There are 3 ways to turn a row about zero (a turn may also mirror it). The second row of each pair is the first, turned, with some noise. The first 21 pairs use one turn. New pairs use 2 turns, one after the other, and a turn may come again.
Some pairs, each with its turns in order after it:
-0.87  -0.03  -1.80  -0.13  1.32  0.03
-1.36  0.11  1.69  -0.13  -0.13  0.91
k_705

-0.02  -0.92  0.96  0.22  0.64  -3.31
-1.16  0.19  2.77  -2.02  0.87  -0.35
k_83

-1.16  0.45  -0.22  -1.24  3.44  -0.43
0.07  -0.32  3.21  0.95  -1.95  0.41
k_850

0.33  2.84  -1.06  -0.88  -0.04  2.35
0.74  -2.04  -0.25  2.43  1.11  1.93
k_850

-5.14  2.12  -1.69  2.34  -0.63  -3.46
-2.71  2.73  1.44  1.67  5.77  -0.39
k_705

-1.32  -1.44  0.05  -1.72  2.99  1.48
-3.74  0.47  -1.51  1.15  0.47  0.41
k_83

2.88  -2.58  1.22  0.23  0.45  -0.93
-0.60  1.88  3.24  1.50  -0.15  -1.22
k_83

-2.05  -0.95  -1.19  1.41  3.56  -4.25
-0.44  2.24  1.85  2.98  2.27  3.91
k_705

-1.50  -0.84  -0.31  -0.57  -0.36  -0.17
-0.25  -1.12  0.48  0.20  1.15  0.40
k_705

-3.75  -0.07  0.16  -0.06  0.44  5.14
-0.31  0.14  -5.27  2.43  2.21  1.23
k_83

0.32  2.41  1.05  -4.11  -1.61  -1.18
-0.03  0.25  -1.72  -2.78  -2.52  -3.36
k_83

-0.80  -0.13  -0.14  1.28  3.33  -0.23
1.04  1.78  1.86  1.24  -2.01  -0.08
k_850

0.81  0.39  -2.02  -0.77  -0.08  -0.72
-1.26  -1.09  -0.86  0.93  -1.08  0.06
k_850

2.87  -0.72  -0.22  -0.28  1.45  0.32
-1.10  0.06  1.87  1.93  -1.74  -0.54
k_83

-0.22  2.01  5.14  -1.26  -1.38  -0.58
3.97  0.18  -2.28  -1.93  2.52  -1.11
k_705

0.18  -0.06  -0.78  0.48  -1.47  -0.91
-1.24  0.41  -1.41  0.07  0.37  -0.64
k_850

-1.29  -0.43  0.85  5.14  3.70  0.33
-0.89  -3.23  2.12  2.29  4.24  2.13
k_83

1.92  -1.16  -1.02  1.24  -1.32  -0.34
-0.84  -0.20  -1.12  1.96  -1.67  -0.67
k_705

-0.45  -1.72  -0.36  -1.32  -1.81  -5.14
-1.28  -0.54  -3.45  2.44  2.79  2.52
k_705

-0.12  -1.10  -0.03  -0.96  0.00  1.48
1.42  -1.18  0.10  -0.43  -0.08  -0.70
k_850

-1.37  -1.40  0.53  2.23  -1.54  0.99
1.37  1.59  -1.26  -0.29  1.65  -1.96
k_850

New pairs. What belongs after each?
-0.29  -0.85  -0.44  1.34  0.58  -0.30
-0.48  1.02  -1.26  -0.16  0.49  -0.54
k_850 k_705

-0.42  -0.11  2.97  0.79  -0.43  1.48
-0.09  2.47  0.60  1.18  -0.56  2.19
k_83 k_705

-3.70  -2.78  0.37  -1.25  0.03  4.59
0.82  0.38  -0.06  6.42  -1.52  -0.10
k_83 k_850

0.53  -3.28  5.14  -0.34  -1.34  -0.02
-1.62  -4.47  2.65  -1.43  -1.27  2.41
k_850 k_850

-0.76  -2.08  1.80  -0.13  0.71  -0.82
-1.74  -2.03  -0.85  -0.81  0.97  -0.33
k_83 k_83

0.95  -0.94  -3.48  1.76  1.08  -0.18
-1.60  0.74  -3.36  1.31  1.09  -0.95
k_850 k_850

2.40  0.30  -0.50  4.97  2.64  -1.09
-0.79  2.67  -2.18  1.64  3.59  2.84
k_705 k_850

0.66  0.80  -1.53  2.36  -0.27  -4.02
1.73  -2.06  -2.73  -2.42  0.69  1.81
k_850 k_83

-1.98  -0.67  -3.40  -0.31  0.21  1.32
1.49  0.01  -2.86  2.13  -0.85  1.75
k_83 k_83

1.47  -1.50  0.79  -5.14  -1.36  -0.93
0.45  -2.76  1.92  -3.15  -0.57  -3.64
k_850 k_850

0.66  0.96  1.82  1.37  -0.30  -2.04
2.03  -0.41  -0.95  0.26  0.25  2.37
k_83 k_705

-0.24  -0.43  0.06  -0.93  1.47  0.54
1.07  -0.86  0.12  -0.87  0.71  0.18
k_705 k_850

-2.16  -5.14  0.46  1.57  0.20  -1.16
2.82  0.20  2.23  4.14  -1.91  -1.36
k_705 k_705

-0.45  -1.01  -1.31  -0.29  -1.27  -0.29
-0.39  -0.48  1.42  0.98  0.91  0.07
k_705 k_705

0.22  -0.92  3.18  -2.71  0.01  -0.98
1.84  -2.11  -1.46  -0.31  -2.91  0.62
k_705 k_850

1.15  -1.62  -5.14  0.10  1.75  5.14
2.50  4.22  -2.16  -3.22  3.97  -2.22
k_705 k_83

-0.12  -0.48  -1.19  -0.26  -0.06  -3.88
-1.00  0.98  3.58  -0.54  -0.65  -1.23
k_705 k_705

1.35  -1.88  -1.70  4.88  0.88  -0.01
-0.29  4.31  -1.83  0.44  3.25  0.24
k_705 k_850

-2.09  -0.27  3.29  3.11  -0.64  4.50
-1.87  -3.34  3.00  2.70  -2.82  -2.53
k_850 k_83

0.32  1.75  -2.95  0.47  -2.75  -0.78
0.02  -0.72  -0.06  -0.25  1.00  4.21
k_850 k_83

-0.34  -0.14  -0.73  0.42  0.11  -0.71
0.61  -0.81  0.24  -0.21  0.28  0.09
k_83 k_850

1.91  -4.22  1.53  -5.14  -0.24  0.90
-2.21  6.09  -0.01  -0.89  -1.91  -1.65
k_850 k_83

1.97  -2.04  4.01  -0.14  1.73  -0.01
2.15  1.02  2.22  3.27  -2.42  -1.06
k_705 k_83

0.48  -0.70  -1.62  1.68  1.53  1.01
1.93  -0.01  -0.57  -0.67  1.85  -1.28
k_705 k_83

-0.75  -1.66  3.68  -0.41  0.13  0.95
-1.70  2.05  2.32  1.85  -1.64  0.49
k_83 k_850

-0.13  -1.51  -0.56  2.62  0.75  -5.14
0.03  3.61  3.54  0.65  -1.48  -3.12
k_705 k_705

1.21  1.86  5.14  -1.55  0.54  2.98
-2.79  0.58  -1.03  5.02  -0.99  -3.25
k_850 k_83

0.26  -0.98  0.31  -0.24  1.08  -3.88
-0.28  -0.83  -0.78  -1.80  3.55  -1.03
k_850 k_705

0.13  2.37  -0.74  2.36  0.39  -2.52
-0.72  1.10  0.91  3.29  0.98  2.05
k_705 k_850

2.54  -3.07  -0.04  -1.38  -0.53  -0.22
-2.16  -3.08  -1.77  -0.56  0.03  1.02
k_850 k_705

0.23  -0.37  -1.84  0.01  -3.70  0.30
-0.73  0.70  -2.32  -1.79  -2.42  -1.36
k_83 k_705

0.29  0.80  -0.27  -0.82  0.31  0.36
-0.28  0.54  -0.78  -0.54  -0.49  -0.42
k_705 k_83

0.16  -1.17  -0.83  -2.25  1.32  5.13
-0.20  2.22  -2.58  4.50  0.61  -1.86
k_83 k_850

